Every row belongs to one group in each of 4 separate groupings. Each group adds its own fixed numbers to the row, and there is some noise. The rows also spread widely along 12 directions, which tell nothing about the answers.
In the rows, zero is written as 128.
Some rows, each with its group in each grouping after it:
[160 129 142 106  97 146 131 118 103 139 103 132 160 148 162 135 113  86
 193 120 113 120  69 134 110 137 146 117 119 127 129  80 153 119 122 145
 138  62 131 163 140 131  94 169 140 135] | K (4) (0) L
[151 173  89 125 142 114 107 149 101 129 127  92 109 122  95  99 148  97
 111 140 146  96  96 150 169 104 151 147 138 120 109 136 109 139 101 102
 124  85 166 159  95 114 128 160 136 113] | T (5) (4) U
[129 141  82  94  82 130 126 136 112 125 115 116 140 122  91 118 151  71
 133 134 130 127  97 159 127 125 127 128  98  97 123  99 115 113 119 144
 156  77 106 171 140 115 123 161 157 118] | A (2) (2) X
[119 123  76 146 155  68 118 100  97 125 135 117 139 144  76  85 124  99
 137 203 141 147 134 175 107  81 126 139 129 129 171 103 121 135 123 147
 175  83 109 154 152 137 146 131 114 100] | R (5) (3) X
[103 127  95 155 144 102 127 113  72 124 138 114 104 155  80 119 152 125
 127 182 145 114 139 135 132 115 141 145 154  90 124 104 112 146 114 125
 176  94 130 122 146 148 143 106 121 125] | A (3) (0) U
[119 153 130 165  93 139 118 109  53 174 124 161 170 122 145 132 127  89
 141  96 110  81  66 170 123 123 158 152 172 110  93  86 124 117 104 125
 131  97 181 170 123 133  69 156 130 152] | C (4) (4) L
[160 153  78 103 162  69 118 147 112 148 132  84 139 153  89  69 120 102
 155 154 181 109  86 152 141 112 148 102  81 135 131 146 142 133 100  65
 136  72 135 147  99 108 119 184 120  57] | T (2) (1) F
[118  55  95 145  49 170 100 148  68 147 106 117 176 107 111 123 156 118
 156  91 112 159 164 154 112 160 130 119 102  94 157  87 122 114 162 111
 154 141  85 167 153 135  90 120 144 150] | E (0) (2) F
[ 88  90 105 134  66 178 107 182 111 138 120 117  96 134 106 131 174 134
  86 102 119 152 147 142 133 194 127 156  90  88 134  85 129 122 188 121
 117 154 138 153 134 132 117 134 161 137] | C (1) (3) X
[ 54 112  43 126 118 141  94  98 146 114 163  67 173 103 146 124 187  66
 142  94 137 150 177 183 150 164 161 136  48  81 192  97 140 114 135 180
 169 121 120 156 165 113 101 138 152  98] | K (0) (1) F
[ 84 134  95 210  95 104 125  82 128 186 205 176 180 125 153 132 127 105
 149  50 152 130 189 164 101 170 109 132  89 106 119 160 168  79 126 113
 180 142 142 139 141 115  96 130  81 142] | R (1) (1) U
[185 142 121 196 161  97 114 105 150 115 196  96 105 138 144 125 148 147
 125 113 144 133 215 134 149 114 121 151 150 155 139 172 134 140 121 126
 152 147 183  96 118 148 145 141  87 123] | E (3) (4) X
[136 135 119 155 104 125 164  88 193  96 161 120 113 156 130 138 136 126
 152 155 109 146 165 143  94 120 101 155 114 118 168 122 135 132 130 189
 185  85 117 137 161 133 164 132 113 147] | R (1) (0) U
[121 105 131 196 152 106 121  79  76 123 163 126 135 131  94  98 139 140
 135 162 116 114 151 154 118  88 122 159 180 129 183 107 157 164 147 136
 148 126 148 137 149 168 129 124  92 145] | E (0) (4) U
[164 160 111  96 153 155 113 117 173 118 134  59  94 140 154 129 124 102
 169 123 153 147 162  87 162 173 151 115 104 123 145 141 129 147 123 136
 146  82 122 133 118 118 133 170 163 102] | T (0) (2) F
[103  99 120 192  61  98 173 160 150 137 134 146 135 170  87 106 144 160
 118 169 108 122 117 199  60  85 101 160 147 107 160 100 140 122 118 155
 177 109 148 151 157 121 132 113  77 168] | T (0) (3) U
[ 68  90 112 169  88 137 151 144 105 151 126 130 131 165 118 143 193 144
 121 157 124 103 134 186 118 124 155 163 148  91 121  27 141 131 137 173
 142 115 176 121 162 157 111  76 140 158] | A (5) (2) X
[112 106  90 137  35 139 142 160  84 121 101 138 130 123  63 116 163 116
  78 154  91 138 107 181  93 101  90 158 129  87 139 102  89 120 137 145
 161 113 108 182 143 121 135 128 112 151] | E (1) (3) L
[174 137 161 129 121 144 135 184 144 136 101  87 101 172 156 130 122 152
 161 130 144 107  97 112 137 155 166 127 121 133 123  93 150 148 133 106
 108  94 178 122  98 136  88 168 157 123] | T (3) (4) F
[138 135 104 181  91  98 110 140 120 148 128 133 164 145 137 109 106 130
 116 142 134 134 146 171  88  97 108 136 142 127 143 154  98 110 109 130
 184 111 144 142 132 117 105 155  94 138] | T (4) (4) L
[136 106 112 191 117  70 146 148 150 157 158 130 166 177 142 117 163 160
 155 131 148 105 154 202 103  93 140 140 132 150 135  96 159 121 105 139
 147 121 188 107 135 131 107 117  83 117] | E (5) (2) X
[105 100 106 167 128 111  97  98  74 151 150 123 170 126 125 102 136 116
 173 113 131 107 133 164 122 133 159 139 127 111 150  94 159 140 145 100
 132 117 151 131 144 157  82 146 137 113] | C (2) (4) U
[150 119 100 102 122 133 103 125 169 115 165  71 141 116 135 110 162  95
 165  80 132 136 147 150 149 166 136 122  33 129 159 127 178 122 161 115
 123 105 121 142 142 109 120 190 161  91] | C (2) (2) U
[ 88  96  81 171  72 113 121 152 155 146 152 118 187 142 161 117 162 123
 157  93 144 126 148 193  99 136 146 136  85 103 157 100 145  92 111 151
 176 119 154 134 153 111  85 128 108 121] | K (0) (1) U
[126 138  64 149 131  74  99 160 132 101 102  76 158 139 117  88 172 118
  92 175 137 122 119 213 137  55 165 149 133 127 191 110  74 154  90 154
 160 106 165 142 136 107 109 156 124  93] | T (4) (2) F
[ 69 116 124 144 109 144 125  99 140 156 144 143 126 159 140 132  85 117
 159 144 132 171 162 109  87 205  97 129  81  92 164 110 183 114 177 153
 182 101  81 165 155 130 105 141 147 131] | C (5) (2) F
[127 155 130 119 101 140 163 133 171 132 154 124  97 172 109 130 122 117
 120 137 125 140 120 134 100 166  78 127  74 109 121 145 163  94 141 142
 159  84 117 170 133  96 148 162 110 142] | T (4) (0) L
[139 158 122 130 101 152  99 133 174 116 110 110 119 143 214 160 114 106
 134 116 131 134 138 117 128 153 168 160 188 116 146 105  84 147 119 188
 156 115 179 115 124 142  97 158 158 125] | K (2) (3) X
[180 134 132 136  85 161  99 138 113 105  87 107 133 112 169 144 144 128
 137 126 104 125 119 130 144 102 163 152 190 127 158  90  77 180 121 155
 133 109 155 133 129 152 106 150 157 145] | E (1) (2) U
[152 148 112 120 140 130  78 108  96 158 133 131 138 113 161 115 105  75
 162  87 167 155 141  99 146 175 141  97 104 130 127 144 142 126 137 100
 150 108 110 156 119 115  99 191 147  97] | A (0) (2) X
[110 146 105 210 152  78 106  75 152 127 175 122 146 131 187 131 166 127
 115 120 142 114 189 176 136  98 149 168 169 131 172 129 121 164 106 177
 172 132 195  90 152 142 107 132  96 125] | A (1) (2) U
[ 76  96 115 144  81 142 147 132 102 141 110 135 145 172 111 126 142 129
 140 166 104 117  99 168  91 141 141 147 126  88 139  44 135 121 137 157
 155  90 134 151 167 139 103 118 143 141] | C (4) (0) L
[181 131 116 166 100 122 121 112 139 131 160 111 137 113 136 109 130 108
 126 102 116 152 170 147 111 106  85 132 118 138 160 170 134 121 128 138
 167 122 122 156 137 104 138 168  95 150] | T (0) (2) L
[113 127 106 138 111 131 122 119 112 129 166 130 106 132  92 114 139 104
 120 118 126 132 122 140 119 150 103 149 115 104 127 143 158 114 154 114
 145 114 124 165 131 128 140 145 109 129] | K (2) (3) U
[116  88  69 175  56 135 121 125 147 126 164 104 180 127 149 150 178 121
 169  72 121 139 212 175 112 149 134 140  69  94 143 114 119 100 118 149
 192 135 129 115 174 127 105 114 136 147] | C (3) (0) U
[ 29 147  91 142  79 157 128 128 174 152 141 145 117 164 151 157 130 118
 109 105 147 144 176 127 111 212 124 145 109  54 134 110 140 105 148 172
 165 122 127 142 151 119  95 119 153 137] | T (2) (2) X
[ 68 140  73 150 117 129 100 151 125 166 133 111 134 151 159 136 157 123
 151  93 170 110 161 140 157 185 189 133 141  85 105 106 106 125 107 106
 147 120 177 111 124 119  84 118 139 109] | T (0) (3) U
[ 64 145  63 129 144 150 157  57 126 139 181  92 109 157  85 147 157  92
 191 149 137 126 195 119 142 168 125 135 115  64  91 109 132 124 116 166
 183  64 100 126 169 154 166  69 134 152] | T (5) (3) U
[ 99 116  98 179  92 136 107 137 154 154 150 147 136 169 170 150 117 137
 133 103 157 162 217 133 102 192 123 124 122 107 126 132 111  92 139 136
 183 146 141 116 147 125 114 116 122 139] | R (4) (0) X

New rows. What belongs after each?
[113 172 119  93 125 170  90 143 127 106  83  93  96 123 138 118 124  94
  98 148 132 135  85 111 157 160 164 151 121  96 173  98 104 170 149 148
 118  93 139 174 104 126  90 185 186 112] | T (1) (4) F
[105 142 103 155  68 137  97 149 133 107 123 116 134 102 131 131 146 108
  82 113 106 135 124 164 123 132 134 176 120  87 176 115 105 131 139 161
 159 132 144 165 135 115  95 164 155 136] | C (3) (4) U
[139 131  63 136 108 109  92 130 114 108 122  81 166 106 111 106 165  85
 115 143 120 140 136 199 136  90 153 142 115 123 174 115  74 129 115 145
 163 115 136 155 140 108 125 150 138 107] | R (4) (3) F
[188  89 162 153 126 114 105 147 105 127 121 111 164 129 140  94 158 134
 152 116 108 109  82 180 129  98 158 131 111 168 188  69 183 147 175 104
  88 116 166 148 135 124  94 179 133 114] | R (4) (2) U
[143 125 110  87 122 176 141 103 184 100 154  55 108 158 131 158 157 113
 211 129 124 139 173 105 145 181 143 116  74 103 124  84 134 116 147 168
 157  56  99 121 167 136 164 121 178 124] | R (4) (2) U
[ 78 105  88 148  84 138 136 122 125 129 145 131 106 146  81 117 132 126
 100 163 132 166 166 141  96 151  83 149  90  80 153 106 120 114 154 161
 185 115  87 161 160 144 152 123 131 133] | C (1) (1) X
[102 101  85 172 106 118  92 113 156  97 123  81 161 128 161 131 159 124
 120 160 110 154 191 188 112 108 157 162 156 109 222  81  67 145 137 200
 183 133 152 118 174 141 114 116 142 128] | R (4) (3) F
[156 147 139 120 120  93 123 159 188  89  89 110 112 178 153 108  87 146
 132 207 128 152  89 131  81  93 119 144 140 142 198 112 115 148 121 184
 188  60 126 148 142 124 131 177 128 101] | K (4) (2) U
[ 69 113 107 170 117 140 137 113 101 152 159 132 116 152 131 134 150 123
 113 134 127 120 146 153 123 155 121 162 140  90 125  88 153 114 149 161
 151 121 156 142 146 146 120  95 114 151] | K (5) (1) L
[ 73 107  93 172  90 111 127 133 106 145 146 139 180 151 119 126 194 125
 132 104 131 100 139 210 123 125 153 138 109 104 134  69 148 110 124 144
 139 126 165 141 155 129  95 110 120 130] | E (4) (2) X
[103 104  96 174 116 126 136  57 113 149 186 114 180 123 129 128 157  90
 178 104 111 127 171 180 121 131 123 143  94 115 153  98 177 120 133 164
 168 113 121 149 173 142 114 123 124 150] | C (5) (2) F
[172 120  83 122  91 147  66 155 161 105 121  66 155  95 168 122 153 101
 137  96 118 166 178 153 151 137 139 139  81 132 181 133  96 134 143 148
 157 122 120 140 140 106 116 174 178 108] | C (5) (2) U
[103 144 113 193  93 125 104 139  90 168 122 172 131 138 139 126 104 139
 102 124 137 129 143 133 108 140 117 154 188 101 125 141 110 129 128 122
 164 132 148 149 127 128  93 123 111 162] | T (5) (2) U
[110 122 122 127  54 166 153 127 104 160 119 134 158 136 126 151 176  96
 161  95 114 100  89 168 120 148 146 134 100  88  97  56 143 115 116 144
 140  93 147 156 143 134  90 128 149 158] | A (1) (2) F
[140 129  95 102  50 188 134 170 148 117 115  99  99 149 112 157 119 120
 155 128 130 152 151  96 108 179 104 130 105  82  81 134  73  80 118 145
 189  76 104 150 137 129 153 118 154 160] | K (4) (4) U
[114 165 123 168  94 118 161 154 157 143 148 138  93 160 109 131 146 142
  95 127 136 100 107 157 118 121 119 163 156 105 110 133 136 120  96 139
 147 105 177 155 115 100 132 137  97 150] | T (0) (2) U
[197 144 125 149 102 117 104 108  69 172 117 141 181 106 157 110  85  78
 186  91 131 124  96 135 120 110 144 111 152 146 126 134 123 131  90  97
 161  98 128 166 120 121  87 192 127 123] | C (0) (2) F
[ 92 118 120 160  73 181  79 144  64 129  82 138 127 101 134 126 145 126
  67 125 100 132 111 138 134 139 147 171 179  78 181  75  89 174 174 147
 121 145 146 167 134 151  81 133 164 165] | T (1) (1) U
[123 103 110 190 102  96 161  98 108 151 172 128 181 142 118 128 186 121
 179 126 117  84 141 206 112  77 140 149 142 118 113  79 155 117  99 156
 163  95 173 118 165 146 119  97  95 165] | A (5) (2) U
[104 164 151 154 104 150 183 132 129 142 144 133  80 177 109 151 136 139
 101 157 112  77  62 146 113 135 131 179 172 101 101  73 140 124 115 162
 127  87 192 159 124 136 136 126 127 161] | C (4) (1) F
[ 98 183 120 122 130 124 137 112 135 185 154 151 118 162 159 135 104  87
 155  89 172 106  95 123 137 200 146 119  83 110  78 123 170  95 118 105
 130  75 154 151 100 105  96 165 128  94] | R (1) (1) L
[101 152 111 140 186  90 140  92 164 156 168 113 105 193 165 124 122 133
 178 147 182 125 173 113 139 177 153 124 109 129 121 114 162 130 122 124
 154  78 152  92 132 133 124 130 118  76] | R (1) (2) L
[109 189 127 131 139  73 156 105 204 142 140 146 131 192 173 130 110 114
 169 149 164 112  93 148 103 130 146 132 107 135 139 103 168 135  82 174
 160  53 159 133 123 118 102 174 115  81] | E (1) (2) X
[120 121 107 107 113 165  62 166  87 125  79  95 104 112 154 111 139 111
  92 130 128 157 127 118 164 178 167 149 129 104 160  91  83 163 177 109
 113 136 136 145 114 134  90 172 188  92] | C (1) (3) L
[169 155 136 169 147  70 108 119 104 160 123 145 146 140 153  89  91 118
 133 139 149 120  93 149 114 100 140 133 148 166 159 141 144 153 106 100
 150 107 157 148 106 128  93 203 104  87] | C (1) (2) F
[ 97 123 154 192  84 160 142 121 114 145 146 148 125 138 133 139 153 137
  96 119  87 104 108 164 110 126 114 179 165  96 159  80 168 144 166 173
 121 134 174 162 144 143 109 118 120 196] | T (5) (1) U
[ 85 142 133 154 109 141 152  83  81 136 152 150 114 144  89 139 130 112
 133 142 104 111 112 133 110 143 111 157 141  86 124 100 162 125 145 149
 149  89 124 168 140 152 121 122 116 158] | E (3) (4) L
[186  90 109 155  74 125  73 176 109 114  98  98 169 112 135  94 118 134
 124 133 119 161 150 158 103 105 119 132 113 143 187 138  82 127 148 110
 167 135 121 151 134 126 106 179 141 122] | C (4) (4) U
[ 88 149  64 151 161 106 104 122 130 128 162  88 102 136 111 103 164 116
 107 130 168 128 179 146 166 146 146 144 127 100 141 145 121 137 112 120
 154 120 145 133 126 112 134 130 119  98] | T (0) (2) U
[176 102 117 164  91 143 120 176 122 142 142  96 115 153 130 129 137 166
 148 111 137 122 176 127 126 153 129 132 136 129  86 136 100 105 128  79
 147 130 166 108 118 141 138 130 126 142] | C (4) (4) U
[ 73 153  84 132 164 125  97 111 167 106 130  73  93 151 159 136 155 113
 108 187 157 139 171 133 158 148 166 161 144  99 175  81 100 165 134 205
 163 100 158 107 145 147 132 125 166  95] | A (5) (1) X
[ 98 106  76 145  62 169  89 145  80 147 144 131 123 104  97 134 162 101
  74  81 134 158 195 139 138 180  98 140 109  73 113 141 104  94 172 108
 157 169 114 156 142 121 124 119 141 151] | A (2) (2) X
[174 159 100 123 149 143 110 110 118 122 189  96  88 112  98 123 163  87
 101  79 142 134 168 130 179 157 112 132  94 133  99 164 140 102 143 101
 120 127 139 163 114 102 177 156 125 123] | R (4) (2) X
[129 138  71 172  88 154 163 104 152 166 208  89 148 138 138 158 180 102
 170  50 145  99 196 158 149 157 133 130 103  93  66 145 131  86  77 135
 164 122 168 118 140 116 136 102 100 163] | T (0) (1) F
[167  93 124 148  67 163  91 175 128 121 107  99 121 128 173 130 131 146
 120 116 122 165 180 123 118 156 122 145 129 124 149 125  86 125 156 137
 154 140 144 119 125 145 105 145 139 142] | K (1) (4) L
[197 116 123  98  95 141 153 116 106 132 121 107 132 150 108 117 105 116
 200 153 124 141 115 108 108 121 102 101  95 133 118 113 134 128 125 119
 157  54  79 146 134 148 147 156 124 128] | E (1) (1) L
[ 72 132  84 126  94 164 121 123 115 144 158 122 121 127  96 136 144 103
 139  93 140 137 153 119 131 198 116 124  83  73 122 127 148 102 148 117
 158 115  98 168 137 113 125 126 136 127] | E (0) (1) U
[106  90 130 125  53 162 145 179 123 156  87 137 109 179 116 125 110 157
 138 148 132 160 136 115  83 178  98 115  96  92 126  95 130 113 164 118
 158  93  87 151 143 131 112 127 138 147] | T (1) (2) L
[126 111 125 124 103 146 111 116 193 118 125  95 150 155 199 146 135 129
 193 126 121 162 183 126 112 172 142 123  86 121 183  91 136 145 159 176
 157  96 123 106 154 140  98 147 152 114] | E (1) (3) L
[144 126 125 110 155 112 132 131 124 120 136  91  95 164  92  97 118 123
 147 183 140 124 115 122 124 132 127 128 108 125 148 109 155 131 161 106
 127  83 127 144 121 140 145 158 140  87] | R (2) (4) L
[ 81  78  62 177  74 130  96 110  85 148 142 140 172 114 103 115 138 100
 134 114 128 176 206 170  95 152 111 133 115  86 167 112 109  98 151 141
 196 147  88 155 171 130 118 104 120 141] | R (0) (3) X
[ 73 132  95 164 111 129 153 115 173 111 175 105 100 154 103 137 172 122
  76 158 111 133 153 181 112 139 102 182 107  94 164 114 151 123 140 187
 162 129 160 158 153 118 149 123 114 144] | C (5) (0) F
[ 86 126 109 167 102 155 123  89  61 145 151 137 159 101  97 114 182  82
 122  92  99  85  83 189 143 110 152 160 139  83 155  65 170 151 139 143
 111 120 157 186 148 136  86 134 132 163] | T (0) (1) U
[150 142 108 141 141 101 113  97 125 138 168 120 158 120 135 106 176  85
 154  81 134 111 118 180 153 122 150 133  83 150 150 110 180 142 130 123
 103 111 166 147 125 125 101 181 113 102] | E (1) (3) X
[161 158 112 168 112  84 113 112  83 154 139 149 184 114 130  99 116  86
 149  93 134 102  81 174 118  88 135 130 114 125 142 136 155 130  99 107
 150  93 141 166 120 109  82 182 102 132] | T (3) (1) U
[106 114 123 154 134 115 155  67 103 151 150 134 152 170 134 133 133 123
 212 150 126 115 142 142 102 134 136 125 138 112 128  74 159 141 127 152
 158  76 130 117 161 176 115 109 107 134] | E (1) (3) L
[134 110  83 145  62 155 136 167 152 131 137 101 101 156 106 148 146 138
 129 115 135 158 209 123 117 161 103 136 110  86  95 141  82  99 124 140
 182 124 107 119 143 131 154 105 129 159] | T (3) (3) X
[136 153 108 142 154 132 122  79  98 167 161 104 146 131 162 140 139  82
 185  89 139  95 131 141 166 150 175 132 136 126 101 103 158 137 101 123
 127  97 168 130 126 139  99 146 150 120] | C (5) (2) F
[150 139 104 181  67 136 143 108 141 158 186 136 156 116 147 146 155 101
 155  49 123 107 160 165 120 130 120 148 131 114  92 148 127  93  85 133
 169 125 163 141 140 105 120 139 102 165] | C (0) (2) U
[174 169 130 120 117 135 114 105 134 122 125 119 131 125 148 129 108  88
 176 109 125 128 112 111 134 128 140 125 117 118 139 134 141 143 117 142
 156  66 110 156 133 121 107 181 149 135] | T (3) (2) U
[162 122 103 189  70 112  92 192 152 117 116 126 125 129 179 130 146 145
  66 103 135 154 179 165 118 108 125 171 160 133 162 147  71 122 117 154
 170 168 176 121 121 118 106 147 109 136] | K (3) (2) X
[ 59 137  72 159 147 107  73 142 145 150 132  99 153 140 175 113 153 114
 107 113 170 143 180 171 153 167 170 140 100 108 179 119 132 140 137 136
 147 140 165 131 130 110  66 140 142  89] | T (5) (2) F
[107 130  93 140 112 120  98 106 109 111 147 120 145 102 105 122 163  96
 119 104 115 138 143 160 137 134 125 144  88 100 177 124 146 135 153 139
 154 119 105 167 148 117 110 151 134 122] | E (3) (2) U
[ 91 107 129 140 117 121 100 196  92 138  78 129 106 172 124 108 137 163
 106 165 148 119  91 143 119 143 167 145 156 110 146  64 122 139 149 106
 127 113 164 143 125 136  91 129 144 103] | K (4) (2) U
